The rows are grouped in 4 different ways at once. Each group adds its own fixed numbers to the row, and there is some noise. The rows also spread widely along 13 directions, which tell nothing about the answers.
In the rows, 128 means zero.
Known rows, each followed by its group in each grouping:
[103 143 137 108 122 167 167 153 208 115 101 153 102 132 120 125 181 127
 116 101 103 219  94  90 142  84  58  82 140 135 141 111 122  91]	q_269 q_758 Nolel q_441
[169 116 119 170 135 160  98 157 136 156 105 143  88 150 124 168 133 101
 126 128 183 124 115 134 139  98 158 168 138  82  76 121 153 137]	q_890 q_961 nom q_354
[103 141 109 114 181 138 100  87 157  95 145 124 130 156  75 123 149  95
 151 139 105 198 141  64 116 114 112 115 126 152 118 113 111  96]	q_993 q_615 todaz q_864
[147  72 131 101 115 128 143 128 135 142 139 140 121 134 132  84  82 190
 127  96 115 126 150 134 132 108 145 174  90 103 108 113 163 182]	q_269 q_615 Nolel q_901
[ 74  99 139  67 148 102 146 103 157 105 162  67 114 171 128  75 110 126
 189 127 104 146 129 117 132 135 144 131 135 138 119 111 132 114]	q_721 q_162 zutov q_112
[ 72 141  71 125 130 158  92 112 139 139 144  81  73 133 119 125 115 107
 137 103 142 113 110 139 175 114 128 110 178 169 189 121 108 134]	q_131 q_961 zutov q_112
[177 115 118 115 148 114  72 125 145 118  94 103 136 135 150  93 160  85
 122 124 135 130 183 126 122 123 125 159 134 151 141 151  96 125]	q_401 q_162 todaz q_441
[137 139 149 122 161 120 126 128 159  75  53 116 130 149 139 124 145  42
 115 134 155 127 135  70 143 136 110 113 154 156 105 132 152  83]	q_890 q_758 tumag q_212
[141 120  92 105 150 109  93  98 112 149 168 155 117 138 119  92 171 162
 156 120 108 178 200 102 100 132 124 168 117 127 152 158  90 147]	q_993 q_758 nom q_864
[120 101 146  96 162 137 135 149 154 173 153 129  80 143 131  97 123 151
 169 148 155 171 115 167 107  91 139 188 127 106 135 133 104 109]	q_401 q_961 tumag q_354
[102 153  90 131 150 138  68 141 139 102 106  85  83 155 139 136 133  79
 144  96 146  94 168 107 153  99 126 138 165 129 143 163 117 121]	q_131 q_162 seno q_901
[180 114 125 115 141  93 116 157 158 100  98  93 111 134 145 118 182  99
  85 122 117 103 155 135 141 128  93 134 123 113  81 119 147 148]	q_721 q_162 seno q_212
[125 113 143 130 158 112  93 139 132 154 168 129  87 162 157 107 143 148
 183  97 173 112 197 165 131  88 161 211 125  90 118 168 128 139]	q_269 q_615 tumag q_441
[ 80 134  97 128 163 157 106  67 143 142 184 142 109 141  49 115 127 132
 165 119 124 177 129 123 152  97 114 117 136 157 164  94 125 113]	q_131 q_615 seno q_212
[109 126 109 148 121 125 123 120 133 145 148  90 101 172 141 117  92 126
 201 130 157 145 121 118 128 143 204 178 143  94 103 149 145 116]	q_401 q_615 nom q_354
[177 110 104 136  78 150 110 112 164 156 126 144 141 141 139  91 184 149
 163  99 116 226 167  86 117 134 143 152 120 110 147 158  78 122]	q_993 q_162 todaz q_354
[ 84 129  98 119  77 114 120 140 159 131 162  87  77 160 151  89 123 167
 189  78 127 129 150 120 155 148 153 151 134  93 156 158 130 135]	q_721 q_758 nom q_441
[140 113 162  91 163 164 115 162 173  95  77 139 109 143 136 123 160 104
  99  90 129 149 159 112 136  41  70 133 120 135 114 126 122 124]	q_269 q_961 Nolel q_901
[153 104 135 114 156 166 126 136 149 163 100 128  82 124 151 123 153  84
 131 138 155 170 105 168 123  70 143 163 173 153 146 142  95 112]	q_890 q_615 seno q_112
[200 104 106 124 137  77  74 134 129 105  96 106 159 159 123 104 147 108
 133 170 139 109 197  85 101 187 131 184  77  96  85 136 125 126]	q_401 q_961 Nolel q_354
[108 121 154 131 141 107 123 165 169 130 122 116 106 165 137 111  82 120
 174 150 169  97 121 120 125 148 149 167 113  78 100 138 169  93]	q_401 q_758 todaz q_441
[145 139 134 137 121  83 123 105 136 131 105 143 162 132 152  57 137 118
 132 104 147  91 218  99 178 183 107 135 116 155 145 158 182 108]	q_721 q_615 seno q_901
[134 117  86 162  96 171  75  84 142 126 139 140 146 161  76 131 101 133
 169  98 135 173 143  63 140 121 177 141 106 107 118 118 131 139]	q_131 q_615 todaz q_901
[119 117 119  80 215  93 107 101 135  71 121 109 124 154  75 114 105  96
 105 145 110 112 145  95 129 122  99 124 119 152  75  79 168 135]	q_721 q_162 tumag q_354
[120 147  99 102 182 116 120 121 134 168 119 153  91  90  87 101  98 119
  84 179 140 103 114 141 141 171  67 115 139 164 196 112 137 105]	q_993 q_758 nom q_901
[144 108 138  81 135 114 158 121 165 101 111 103 133 135 138  81 192 128
 108  98  88 174 156 117 146 105  74 109 121 163 121 108 122 134]	q_269 q_961 Nolel q_354
[107 123  85 136 149 116  99 123 118 151 164 174 110 148  91 109  85 176
 158 140 156 111 170  96 126 158 124 173 102  96 124 128 172 124]	q_721 q_961 Nolel q_354
[101 109 156  84 202 118 144  77 127 117 138 123 135 154 113  76 126 107
 160 127 121 142 169 123 136 105 118 138 144 182 126 119 147 114]	q_993 q_961 seno q_901
[135 123 108 123 143 149 103  85 161  93 104 106 144 158  82 131 143  64
 137 133 116 174 119  74 145 127 128 100 136 157 114  93 127 100]	q_721 q_162 Nolel q_112
[172  49 105  91  95 151  81  92 131 120 130  94 123 151 126  83 114 144
 163  90 119 172 165 125 113 103 196 196 113 129 141 122  74 182]	q_890 q_961 tumag q_441
[ 92 128  92 101  86 139 107  98 144 108 100  96 112 124 138  68  77 133
 128  59 121 109 159  95 186 141 128 113 143 176 210 142 126 145]	q_131 q_758 tumag q_901
[ 80 152 126 130 103 166 166 125 194 169 139 128  90 116 107 106 145 124
 147 113 130 188  77 130 182 126  93  81 154 149 188 108 126  82]	q_890 q_615 zutov q_901
[ 57 142  88 120 167 148 120 121 112 134 141 130  52 133 147 122  72 130
 154 107 163 117 124 122 136 106 154 154 198 153 165 164 150 126]	q_721 q_758 tumag q_212
[150 124  97 116 129 170  52 155 144 102  72 122 103 146 166 122 115  93
 136 106 148 158 167  76 103  88 146 179 147 122 149 182  81 121]	q_401 q_162 nom q_864
[114 115 100 111 112 134  72 143 142  93 125 115 111 177 125 113  99 151
 167  77 124 119 188  68 128 109 145 166  98  72 110 151 126 154]	q_131 q_162 nom q_901
[185  56 116  95 138 117 104 107 135  71  97 112 153 153 109  98  71 132
 112 142 106 129 154  73  90 144 159 181  81 106  69 104 150 175]	q_993 q_615 seno q_212
[115 155  59 177 129 111 132 137 115 163 145 104  76 122 135 150 100 129
 122 147 154  85 100 133 156 176 156 139 170 113 114 137 179 140]	q_269 q_615 seno q_901
[121 146 116  97 193 116 160 154 153 125  96 117  82 110 120 134 156  87
  78 170 120 142  77 124 130 126  69  98 165 163 113 100 135 104]	q_890 q_961 tumag q_901
[103 121 170 144 153 177 123 119 160 174 145 174 114 168 121 124 122 113
 203 118 186 170 135 133 141  75 150 165 140 111 136 140 136  72]	q_269 q_162 Nolel q_112

New rows, each followed by its group in each grouping:
[106 142 107 115 181 138 125 130 136 155 121 189 105 124 133 104 122 129
 142 163 159 175 131  99 102 140 107 153 165 152 159 152 131  76]	q_721 q_961 tumag q_441
[145 123 123 148 122 123 124  74 140 122  87 131 182 132 129  80 114  91
 118 120 141 128 151  93 172 179 130 108 144 192 142 107 172 118]	q_401 q_961 zutov q_441
[132 108 115  77 200 122 115  76 108 130 121 157 124 119 116  78 124 122
 116 138 112 157 165 121 104 116 109 145 154 192 165 128 118 140]	q_993 q_758 nom q_441
[113 143  83 137 174  96  78 101  96  89 115 136 128 146 128 110 106 114
 100  92 144  53 208  89 165 146 113 135 143 165 109 134 200 163]	q_721 q_961 nom q_441
[124 136 135 161 112 139 140 154 171 165 111 188 106 129 107 119 107 142
 126 121 175 117 122 111 171 142  97 129 115  94 132 120 189  97]	q_890 q_758 seno q_354
[129  89 127  78  87 159  95 137 170  73  71  85 117 165 180  81 108 112
 156  74 134 160 165  71 130 103 159 163 131 140 148 168  91 127]	q_721 q_961 tumag q_112
[136  80 128  77 156  93 143 115 136 134 135 140 125 130 122  68  67 175
 121 151 116 119 141 119 110 161 130 174  89 123 119 109 151 152]	q_993 q_615 tumag q_112
[ 94 133 154 129 173 162 120  97 145 115 118 126 124 170 140 118 105  69
 196 128 173 184 131  86 123  94 177 159 172 153 123 154 129  66]	q_269 q_615 tumag q_864
[127  97  85  95 111 154 113 113 144 156 119  80  87 114 142  83  94 116
 139 147 136 141 104 150 134 151 149 155 158 168 216 138  71 121]	q_993 q_961 Nolel q_112
[135 105 128 121 129 109  95 151 133 106  86 128 115 141 174  90  66 126
 116  97 166  49 182 101 148 135 144 176 113 119 111 157 175 148]	q_890 q_615 todaz q_112
[178  96 157 119 149 115 141 142 131 129  66 178 154 139 183  96 134 123
 106 109 142 136 164  96 120 113 127 160 129 127  80 144 165 142]	q_131 q_162 tumag q_112
[ 74 109  98 132 107 139 170 131 136 149 144 162 104 159 160 105  62 185
 199 136 136 184 101  59  87 168 186 168 158  88 120 162 159 119]	q_993 q_758 zutov q_441
[159 124 146 144 124 125  67  93 154 127 109  89 144 150 127  92 142  56
 148 105 175  90 185 142 188 135 153 143 123 160 149 135 133 103]	q_721 q_615 todaz q_112
[ 89 152 134 131 157 117 135 134 141 140 113  91  79 120 176  89 103  96
 117  92 159  53 148 162 195 120 119 127 176 173 164 158 169 125]	q_993 q_615 todaz q_901
[167 101 131  76 165 151  85 149 179 120  83 109  97 111  98 105 112  80
  78 157 137 131 106 151 128  98  81 132 124 149 157  95  99 106]	q_721 q_162 todaz q_354
[137 125  74 112 142 113  89 133 130  88 103 111 119 141 133 123 122 125
 104 120 116 122 166  68 118 142 114 137 135 124 107 135 135 151]	q_269 q_162 zutov q_354
[124 129 109 154 114 134  89 116 144 133 133  73  85 142 115 131 119  83
 138  93 158  75 137 152 195 122 156 133 148 137 141 118 147 140]	q_890 q_758 seno q_864
[111  91  92  61 131 170  92 114 138 139 127 113  93 135 129  75  78 139
 183 160 142 207 125 105  75 125 156 188 150 148 212 160  45  87]	q_269 q_961 nom q_354
[122 107 155  96 147 139 110 122 159 145 142 124 120 165 107  94 126 120
 199 145 140 181 139 121 109 109 144 169 104  99 139 132  97  86]	q_131 q_615 nom q_901
[ 89 132  94 110 191 141  64  88 121 110 123 153 133 161  78 106  75  96
 175 164 165 138 169  63 109 138 124 158 138 155 159 139 126  70]	q_131 q_961 seno q_354
[144 115 116 107 137 108 107 170 153 105  82 120 117 153 133 116  89 120
 137 169 139 113 137  73  91 163 128 169  99  81 104 146 137 109]	q_401 q_758 Nolel q_901
[127 100  92 121 155 101 163  54  87 124 144 116 133 138 133  91 119 140
 131  99  94 144 153 112 139 135 168 132 170 181  96 117 178 188]	q_993 q_758 seno q_354
[109 135  85 119 132 101  91 158 148  74  87 116 123 165 129 123  63 122
 130 153 139  94 138  30 113 188 126 148 101  84  95 141 162 110]	q_131 q_615 nom q_112
[ 97 140 111 118 206 119 106  92 142 116 137  72  97 132  83 125 100  55
 122 170 144  90  98 144 153 143 117 110 170 177 144  92 140  98]	q_993 q_162 todaz q_212
[ 88 144  49 138 106 108 143 139 140 163 191  59  50 130 146 127 154 158
 169 134 111 152  94 153 134 159 156 145 173 111 154 145 103 135]	q_269 q_615 Nolel q_441
[192 103 132 128 194 116  91 113 120 163 118 185 144 130 117 109 155 112
 123 183 155 152 176 128  83 139 121 186 118 126 120 135 122 120]	q_993 q_615 zutov q_441
[108 159  85 138 172 126  74 146 134 143 139 121  70 125 105 140 127 109
 110 133 163  75 146 141 158 124  97 133 147 135 147 134 144 120]	q_721 q_961 todaz q_901
[169 117 113 149 132 154  94  72 133 154 122 115 126 131  98 117 174  78
 126  98 154 153 150 150 182 104 144 127 152 179 148 102 113 137]	q_890 q_961 tumag q_354
[125 136  63 130 116 100 163 138 141 149 163 160 106 120 133 118 168 207
 115 112  84 190 126  88 118 160 103 124 132 101 102 123 144 162]	q_269 q_162 tumag q_441
[ 94 136  85 120 136  70 135 125 124 149 188  81  85 138 148  91 153 148
 175 126 112 116 156 135 141 171 138 151 152 123 134 150 129 131]	q_890 q_162 seno q_864
[158  97  79 126 120 143 125 113 130 156 150 124  99 133 138 118 166 144
 149 119 107 202 124 136 104 109 167 161 166 125 118 134 103 158]	q_721 q_162 seno q_441
[167 102  91  98 150 101  93 152 118 149 106 134  99 115 147  96  91 142
 122 186 154 120 141 122  73 176 142 204 124 110 154 162 103 127]	q_401 q_758 tumag q_212
[125 116  95 120 141 140  64  79 158  78 148  72 129 165  52 130 136  83
 151 130 123 148 138  90 142 129 136 117 111 142 116  84 112 119]	q_721 q_961 todaz q_212
[123 126  67 117 120 127 131 183 159 179 139 140  50  97 150 106 110 184
 110 157 130 136 102 148 109 157 104 169 141  96 181 155 110 133]	q_993 q_615 seno q_441
[152 121  67 122 163 104 147 157 132 147 122 133  80  99 128 134 139 148
  63 174 108 122  89 138 110 160  91 134 152 130 109 106 148 163]	q_993 q_961 seno q_441
[175 112 160 177  99 108 110 106 147 150 127 147 174 149 128  87 110 115
 152 114 174  99 174 113 175 174 167 159  87 107  95 120 199 116]	q_721 q_615 todaz q_864
[128 153 122 121 184 108 153 139 107 169  94 192 114 116 187  95 144 127
 138 156 157 164 157 100  92 145 117 163 180 155 145 197 138  90]	q_401 q_758 tumag q_901
[ 73 121  82 112 124 104 131 127 107  76 129 112 102 169 189 101  98 160
 175  83 120 126 179  44 108 141 168 160 166 115  97 187 166 157]	q_721 q_758 zutov q_212
[150 102 139 111 173  84 137 153 151 150 146 134 110 131 106 103 117 154
 108 164 124  97 130 166 125 137  98 164  81  94  88  88 171 147]	q_401 q_615 Nolel q_441
[147 132 164 111 177 122 167 104 138 154  90 155 145 116 157  75 187  86
 116 126 123 169 150 140 148 100  87 113 162 196 146 132 139  98]	q_131 q_615 Nolel q_901
[127 125  97 102 207 132 111 166 131 166 152 123  41 127 109 157 133 119
 127 183 142 146  85 167  86  94 127 169 160 100 110 123 104 124]	q_721 q_162 tumag q_901
[156 130 127 134 118 118 127 148 166  98  40 121 133 130 160 106 110  67
  96 144 155 104 122  86 148 177 118 121 153 146 126 139 174  92]	q_721 q_758 seno q_441
[ 89 139  60 117 130  75 122  93 105 141 183 130 101 124 119  82 128 192
 126  83  99  99 188 115 171 163 107 126 119 148 144 126 162 184]	q_890 q_615 nom q_112
[127 151 119 144 189 117 114 132 106 148 101 195 108 128 151 124 117 120
 110 128 184 105 175 105 132 125 111 158 163 145 126 168 178 112]	q_269 q_758 tumag q_354
[148 101 125 105 118 155 162 135 159 163 106 182 120 110 129  89 127 153
 126 150 133 210  96 101 107 141 103 139 131 131 152 117 118 100]	q_890 q_961 nom q_212
[ 94 152  87 119 187 133  94 117 131 150 140 104  76 122  79 141 104  82
 132 177 149 112  86 141 131 135 119 116 167 156 167 113 117  94]	q_131 q_758 todaz q_901
[162 131  77 142 144 122 103 116 103 178 146 109  89  95 135 120 149 118
  89 133 144 107 130 180 158 141 129 142 165 167 159 123 122 161]	q_269 q_961 nom q_864
[152  67 120 103  84 164 114 115 162  93  98 138 147 141 114 103  71 165
 100  77 108 152 133  76 141 104 142 137  84 117 104  90 154 188]	q_269 q_615 zutov q_112
[125 131  67 190 127 133 132  84 110 198 188 140 112 133  89 152 125 154
 144 130 134 146  93 145 157 152 174 126 153 120 100  90 169 168]	q_401 q_162 zutov q_112
[127 122 103 114 129 157  96 102 152 160 144 158 109 133  91  99 152 137
 161 123 146 198 153 110 133 118 115 150 125 143 183 131  81 100]	q_890 q_961 tumag q_354
[141 121  99 107 213 143  81 124 109 142 118 169  90 121 114 134 118  97
 125 186 164 149 134 120  69 108 127 173 166 147 143 153 109 102]	q_721 q_758 todaz q_212
[141 133 105 167 169 115 110 122 126 151 153 135 109 161 107 154 140  96
 183 194 172 154 120 109  94 160 173 178 149  87  80 141 150  83]	q_721 q_615 seno q_212
[122 114 151 118 171 188 154 139 163 114  60 203 117 135 153 120  88 114
 108 110 147 194 108  73 108  67 123 147 161 146 111 138 161 113]	q_993 q_615 tumag q_441
[109 142 107 165 145  97 141 105 101 112 110 154 156 175 172 106 124 124
 173 103 154 125 190  48 137 158 160 149 160 132  68 168 207 117]	q_131 q_961 seno q_354
[107 136  90 103 136  63 172 131 138 124 162 102 116 130 146  84 164 176
 125 125  77 154 138 102 133 174  99 120 121 136  98 117 145 151]	q_401 q_961 tumag q_864
[165 126  89 130 135 121  78 124 125 133 112  96 103 120 162 110 172 111
  93  83 127 110 183 152 154  94 129 148 145 163 139 156 107 177]	q_401 q_615 todaz q_112
[ 84 144  93 129 135  93 116 154 147 120 163  81  60 162 124 142 122 138
 152 116 139  85 125 122 155 147 142 142 131  86  95 131 159 141]	q_721 q_758 tumag q_112
[138 133  98 126 185 128 122 116 123 147 133 149  98 122  96 137 128 119
 104 153 131 148 115 125 121 119 123 139 143 140 106 109 150 137]	q_721 q_615 tumag q_901
[128 138 101 135 118  98 147 155 160 103 110  58 101 147 123 138 124  98
 109 149 121  98  78 108 159 180 126 102 130 104  70  90 177 128]	q_721 q_961 nom q_901
[136  73 141  50 180 127 147 146 131 102  65 123 105 135 193  64  64 118
 128 148 125 146 140 104  69 105 139 191 164 151 127 166 126 123]	q_993 q_162 seno q_354
[139 108 146  96 110 145 145 152 178 156 113 124  98 137 163  84 162 137
 151 103 128 194 124 140 131  92 121 149 139 115 152 143  90 110]	q_131 q_162 tumag q_354
[ 92 159 124 118 150  71 135 139 163 131 142  64  89 147 139 100 142  93
 150 150 150  85 126 143 173 183 116 123 139 130 132 133 151  84]	q_721 q_615 tumag q_112
[169 153 120 109 182  87  56 134 159 115 123  92 109 132 116 112 225  70
 104 141 128 118 208 136 142 130  64 142 108 142 151 145  74 109]	q_993 q_615 tumag q_864
[139  70 115 117 147 145  82 100 120 122 155  91 108 165 103 128  78 114
 175 134 141 137 129 123 107 100 210 194 120 104  91 107 122 162]	q_890 q_615 zutov q_864
[135 101 114 133  91 173 163 125 172 158 114 146 105 114 112 104  89 158
 105 103 120 167  81 127 164 119 125 124 125 127 146  93 156 147]	q_993 q_615 Nolel q_354
[140  97 129  69 181  91 152 107 126 112 139 131 120 134 117  87 163 155
 110 118  85 158 166 127 112  96  92 137 122 150  93 109 143 163]	q_269 q_758 seno q_354
[176 137  72 133  67  87 137 141 149 112  75  71 127 123 189 104 193 103
 116 135 107 166 125  73 122 213 136 119 160 131 137 166  93 123]	q_131 q_758 tumag q_212
[ 94 151  97 105 189 102 132 162 145 145 116 136  74 110 133 110  92 127
  95 176 144  92 109 137 130 149  77 138 146 144 149 136 154 101]	q_401 q_615 seno q_112
[ 84 164  81 120 166 142  72 107 156 165 179 128  80 113  52 111 122 133
 135 136 137 130 138 151 162 120  80 120 119 155 210 112 101 101]	q_401 q_615 todaz q_901
[ 76 145  91 114 189 147  75  86 123  99 131 165 116 149  60 118  87 119
 132 109 149 119 176  69 157 108  90 122 128 165 147 108 158 116]	q_890 q_961 nom q_354
[164 163 133 147 166 131 116 153 165 188 105 200 111  98 110 119 193 107
  79 153 179 139 144 148 162 137  41 118 131 143 161 124 142  76]	q_721 q_961 tumag q_354
[116 130  92  99 197 138  84 131 130 146 118 129  73 131 104 122 100  91
 143 194 162 132 126 124  92 134 116 170 156 138 183 151  92  81]	q_993 q_758 Nolel q_354
[106 139 113 103 149 122 176 163 166 155 131 163  82 114 133 106 146 159
 119 150 113 186  87 117 113 132  80 123 141 119 132 120 137 104]	q_890 q_615 nom q_441
[141 111 122 114 173 136 126  96 125 105 109 103 130 159 128 127 126  78
 160 156 130 180 125  91  95 113 172 155 163 147  86 134 127 106]	q_269 q_615 seno q_901
[128 121 109 123 137 105  98 112 153  95 131  63 131 160  82 130  94  93
 142 161 132 103 120  92 141 176 147 129 103 107  95  91 152 120]	q_269 q_615 zutov q_901
[127 147 102 170 144 103 140 128 109 142 136 128  99 151 170 137 167 114
 158 118 153 136 149 109 135 140 163 156 174 113  80 163 166 131]	q_890 q_615 nom q_212
[ 70 153 104 105 143 151  81  97 144  74 109  82  94 175 135 110 129  72
 180  73 142 149 176  75 156  90 141 123 179 168 162 170 113  97]	q_721 q_758 nom q_354
[113 138  98 130 177  69 159  84 109 177 196 113 100 122  99  94 139 155
 127 149 115 107 132 173 161 172 119 129 136 144 119  94 175 153]	q_993 q_615 nom q_354
[136 128  84 155  90 155 126 145 179 120 128 108 108 158 116 153 169 133
 145 100  98 199 102  88 132 110 139 122 127  84  89 113 118 141]	q_401 q_162 Nolel q_441
[ 71 145 109 117 150  93 198  82 134 149 175 116 112 139 113  89 141 149
 169 132  94 162 116 112 150 171 120  98 159 157 130 114 166 115]	q_993 q_758 seno q_901
[118 128 123 127 165 150  85  76 162 106 122 120 142 171  60 130 102  67
 170 164 153 171 124  68 128 145 151 136 115 140 127 105 116  74]	q_993 q_615 tumag q_112
